There are 5 ways to turn a row about zero (a turn may also mirror it). The second row of each pair is the first, turned, with some noise. The first 45 pairs use one turn. New pairs use 3 turns, one after the other, and a turn may come again.
Some pairs, each with its turns in order after it:
[ 14  16  -2  -3   3  17  21 -19]
[ 16  11 -24   5  13  -4 -18  -9] : luzam

[ 24   7   8 -13   6 -10  -5  -5]
[ -4   0 -17 -23   8 -12  -4   8] : Taze

[  0   0   5   0   8  -4 -14  22]
[-10 -12   6  -6  -2  -9  19  -4] : luzam

[ -4 -13  -3   1  -9 -16   3 -11]
[-16  -9  -8   2   0   6 -16   1] : tidu

[ 12   5 -24 -17   8 -10 -15   5]
[ -4 -15 -22   2   8  -9  18  16] : Taze

[-20  -4  22   2   1  23  15  15]
[-13  26 -23  13  -9   7  -6   8] : non

[-11 -15   9 -20  -3  -2  -1 -15]
[24 -8 -1  8  5 -1 -6 15] : pib

[  5   4  13  18 -19 -10  -4  18]
[-29   6  15   3  11  -9   4  -6] : luzam

[-11   5 -24  12   6  18 -24  -5]
[-6 -6 22 -4 -1 21 23 13] : tidu

[ -6 -24 -16  21 -22  22  17   4]
[ 28   3  28  13 -21  -1  15 -10] : Taze

[  2 -17 -11 -19   4  15 -10   4]
[ 12  11  11   4  -7 -23  -6  10] : pib

[-18 -22  17  -3 -11  22  19  15]
[ 15  -9 -15   2 -42  -8  -3   1] : tidu

[-20 -13  -3 -23   2  -8 -10   4]
[ 27  -1   4  -4 -15   0  -4  16] : pib

[  0  16 -18  -3 -17  23  -9   2]
[ 12  17 -16  23  -7  -9  10   3] : Taze

[ -2  20  23  14 -25 -24   7 -14]
[ 22   8  -2  20  22   4  29 -14] : non

[  9   1   4 -21 -20  18  -3 -22]
[30 20  6 13 15  0 -1  4] : luzam

[ 21 -22   5  20   1 -19  -5   0]
[-29  -5  11   4   0 -23 -12  -9] : tidu

[ -8 -16  18   1 -24  22  -2  16]
[ 10  35 -16  -3 -17  -1  -6   1] : non

[23 13  8  4 -4 16 15 22]
[ 24  15  10   0  -3 -28  -2   8] : tidu

[-24 -13  20   8  19  13  21 -12]
[ -9   6  16  -7  -7  30  -3 -30] : Taze

[  4  13  -6  18  18  18 -16  -8]
[ -1 -11 -10 -19  20  12  -8  20] : non

[-21  20   9  11 -17  13  14   2]
[-16  15 -14  -7  28  11  -2  11] : luzam

[-20   7 -10  23   4   7   8   0]
[ -5  -1  -8 -24   9  -1  21  -4] : pib

[ 13  -3   0 -12  17 -10  -6   9]
[ -8  -7  -8 -16  13   3  10  13] : Taze

[-16  -3   4  24 -15 -23  -4  -4]
[-27  -5  18   1   5  16 -14   7] : luzam

[ 13  17  14  21 -11  -1  20  -1]
[  6   9   4 -12 -26  -2 -25   6] : Taze

[ 20  21 -19  -6   6 -21 -13  -3]
[-10  11   4  -2  39   0   4   8] : tidu

[ 19   4  13 -14 -12 -11  -1   4]
[ -6  -3   9  20  -6  14 -16  -1] : pib

[-20  -3 -19  23  -7  14   7  17]
[-20  18  -5 -29  -4  13   0   2] : luzam

[-10 -19  -7  24   1   5   1   9]
[ 10   6   6 -14   4  -8  20 -20] : pib

[  6  -8 -24 -20  -7 -22 -21   8]
[-26  -9 -17 -10  23  -4   9  21] : tidu

[ 12   6  -7 -14   0   9 -24  22]
[  0  15 -12   5  18  -7  16  23] : Taze

[ 16  22 -15  10  -7   4   3   4]
[10 12 18  2 16 -4 -4 17] : tidu

[10  7 13 24  1 16 14  2]
[  0  20  -6   4  26   6 -11   8] : non

[-24 -21   9 -24  -3 -15   1  25]
[ -8   8   3  17 -43  -7  10   1] : non

[  2  -2   6  10  -6 -13 -24 -13]
[ 11   0  -8  -8   6   8 -23 -16] : pib

[ 15  -3 -13 -10  25 -20  18 -13]
[ 11 -17 -16  10 -24 -11 -23  -2] : luzam

[-24 -15 -21   4 -18 -22  21  10]
[-26  14   2  -6 -23   6 -14  31] : luzam

[ -3   1  15 -15 -13  -2 -18  -3]
[ 13   3  -3  -5 -16  16  11 -10] : non

[ -5 -12 -16 -17   8  13  -9 -21]
[ -2  -3 -14   4   6  -5  25 -24] : Taze

[ -8  13  -9  -2   8   3 -16 -19]
[ -1   0 -19 -15   4 -10 -14   9] : pib

[ 12 -10 -18  -2   0   2  24   2]
[-11   1   9   4   6 -21 -18 -11] : non

[ -6  -6  12   2  -7 -19  -6  -5]
[ 6  4  7  3 -5  1 24 -3] : non

[ 17  12   7 -22 -17 -24  23   8]
[ 12  10 -27   3  22 -20 -25   6] : tidu

[ 22 -12   9  16   1 -25  24 -12]
[ -4 -32   0  19   4   5   5 -27] : pib

New pairs, each followed by its turns in order:
[-10 -13 -22  17  17   9  12 -16]
[ -7  -7  22  -3   4   5 -25 -23] : pib non Taze

[  0 -19 -14 -10  20 -12 -23  22]
[ 10  23  -9  -2  19  30 -15   2] : non pib non

[ 14  18  -1 -13 -24 -10  21  12]
[  7 -23   8 -14  23 -10 -14 -18] : tidu luzam Taze

[-14  24  -5  -4 -22  10 -14  12]
[ -3   2  27   7  -9   4 -17  24] : Taze non non

[-21  24   4  -6 -12 -19  21  -3]
[ 22 -15   2   7  -4  19 -30   5] : tidu Taze Taze

[-22  13  18  16  -6  -3  18 -13]
[ 30   9  15  17  -4  -9  -1 -12] : non Taze Taze

[ 21  23   0 -20 -16 -13   5  22]
[ 15 -13  -1  19  23  27  -9 -16] : non luzam luzam

[-23  -4   9  21  21  10  23  16]
[-24   7  -5  -9   5  20  12 -32] : tidu pib Taze

[-15   8 -23  -3   4  18 -12 -19]
[  5  20 -28  -3 -21  -2   0   5] : tidu Taze Taze

[-4 14 24 -8 25 17 17 14]
[ 16  -2   0  -3 -26 -29 -20  -6] : non tidu tidu

[-22 -18 -23   0   6 -21 -10 -11]
[ -2   3  25 -33 -11   5  -9   3] : non tidu luzam

[-19   8  21 -19 -12  10   1  -3]
[ -5 -10 -14 -23  14   5   3 -21] : tidu non tidu

[  6  11   1   9  14 -23   5   2]
[ 17   4  -5 -12 -15   1 -15  12] : tidu pib luzam

[ -5  16 -15   1  22  15  15   2]
[ 13 -27  -5 -14  -9   4 -13   8] : tidu luzam luzam

[ 14  -4  -4 -11  17 -17 -14   0]
[  7  -6  18  19   6   0 -17  -5] : Taze non Taze

[-15 -10   4  17  23 -17  23  14]
[ -2 -12  19  21  19  -9 -24  -7] : pib Taze pib

[ -4   5  17  23 -14  -2   4   9]
[ 17  -5 -11  11 -10  20  -5   5] : tidu Taze pib

[ -9   7   3  -4  20 -19 -24  10]
[-11  -7   0  24  13   3   2 -25] : luzam pib pib

[-11   0   4 -22   2  17 -17   3]
[ 3 -4  4 10 33 -2 -3  4] : luzam tidu tidu

[ 23  16  -7   3   2 -18  -5  -4]
[  4  17  12  22  11 -10  12   1] : Taze pib luzam

[  9 -21  -6  -5  -4  22 -21 -21]
[-31 -12  -5 -12 -23 -12   0  -3] : luzam luzam Taze

[-14   6   6   6 -17   1 -10   6]
[ -8  -2   4  -4   7   7   6 -22] : Taze luzam Taze

[ -3 -20 -22  16   5   5  23 -15]
[ 11  33  12  -3 -15 -16   4   1] : non pib luzam

[  1  20 -25   6 -21  -8  18  11]
[-22   7  14  -2   3  -3  35  -2] : pib luzam pib

[ 15   6 -10 -24  -6  19  25  -3]
[  5 -12  14  21 -11 -17  10  25] : non non pib

[  9 -19  14  -6 -14  -7   5  -6]
[ -4  11   4  13  10 -12 -19   6] : luzam Taze Taze

[ 10   9  22  15   2  11  21 -21]
[-13  15 -15  24 -20   5   3 -17] : Taze luzam pib

[ 24  18 -21  12 -22   4  20 -18]
[-26   4 -17 -14 -13 -24   1 -28] : luzam luzam tidu

[ -6   6  23   0  11 -20   9 -13]
[ 10  11 -28   5   3 -15 -10  -6] : pib luzam Taze

[ 18  17  23  -8  18 -25 -22  -1]
[-22  17 -26 -15  20 -14   6  16] : pib non tidu

[ 23  23   7 -14 -12   0  -7   2]
[ 32   9   8  -1 -12   0   5  15] : luzam Taze pib

[-23   1  21 -13   0 -15   0 -12]
[-21  -4 -19  11  10  -6  19  -5] : Taze Taze non

[ 23 -19   2   6  -9 -17  11   2]
[  3   8 -11 -20  -7  10  21 -15] : pib tidu non

[-24 -24  17  12  12  22  -4   8]
[ 15   4  -4 -10  17 -16 -23  28] : non Taze non

[ -7  20  -5  15  -9 -13   9 -16]
[ 1  7 17  9 12  2 25 14] : Taze Taze non

[-13 -21  -5  24 -21   1   3 -10]
[25  9 29 -8  6 -4  9  0] : non pib pib

[  1  11   5 -13  -9  12  -1  21]
[-15  -5 -11  12  -8  15  10  -5] : Taze tidu pib

[-6 11 20 -8 15 16 19 19]
[-10 -27  -8  15  -8  19  -4 -14] : non pib non

[-16  -6 -14  18   1  11  22  -5]
[-17  -6   1 -30   3  -4 -11   2] : pib tidu pib

[ -1 -22  17 -14  10   0   0 -21]
[ 22 -12   8  -3  20   9 -17   7] : pib Taze Taze

[-1  1 -2 -9 17 19  6  6]
[ -4  -2 -11 -15 -19   3  -9  -4] : tidu luzam pib

[ 13   7  -4 -10 -16 -18  -8  14]
[ 15 -16   9   3  12  -4 -17 -14] : Taze luzam Taze

[ 18  18  25 -16  16 -23  12 -16]
[-26 -24 -19  -7 -18 -19  19  -7] : non pib pib

[ -2  17 -14  -3  10   0   5 -10]
[  8  -3   8 -11  13   8   9  12] : non tidu pib

[20 13 14  6 -2 12  4 -5]
[-11 -19   2   9 -12 -15  10  -2] : Taze luzam luzam

[ 16 -18  17   3   4  21  20  -4]
[ 16   9 -24  11  -4   1  -2 -25] : non tidu luzam

[  1  20 -19  -7  16 -22   2   3]
[-13  -8  -1 -21 -19   9  21  -3] : tidu non luzam

[ -9   4 -18  13  -5   0  24  13]
[ 0 22 21 10  2  3 14 11] : tidu tidu non

[ 13   8 -12  -8 -10 -18  25  15]
[-14 -11   4  25 -23   8  11  -2] : Taze Taze pib

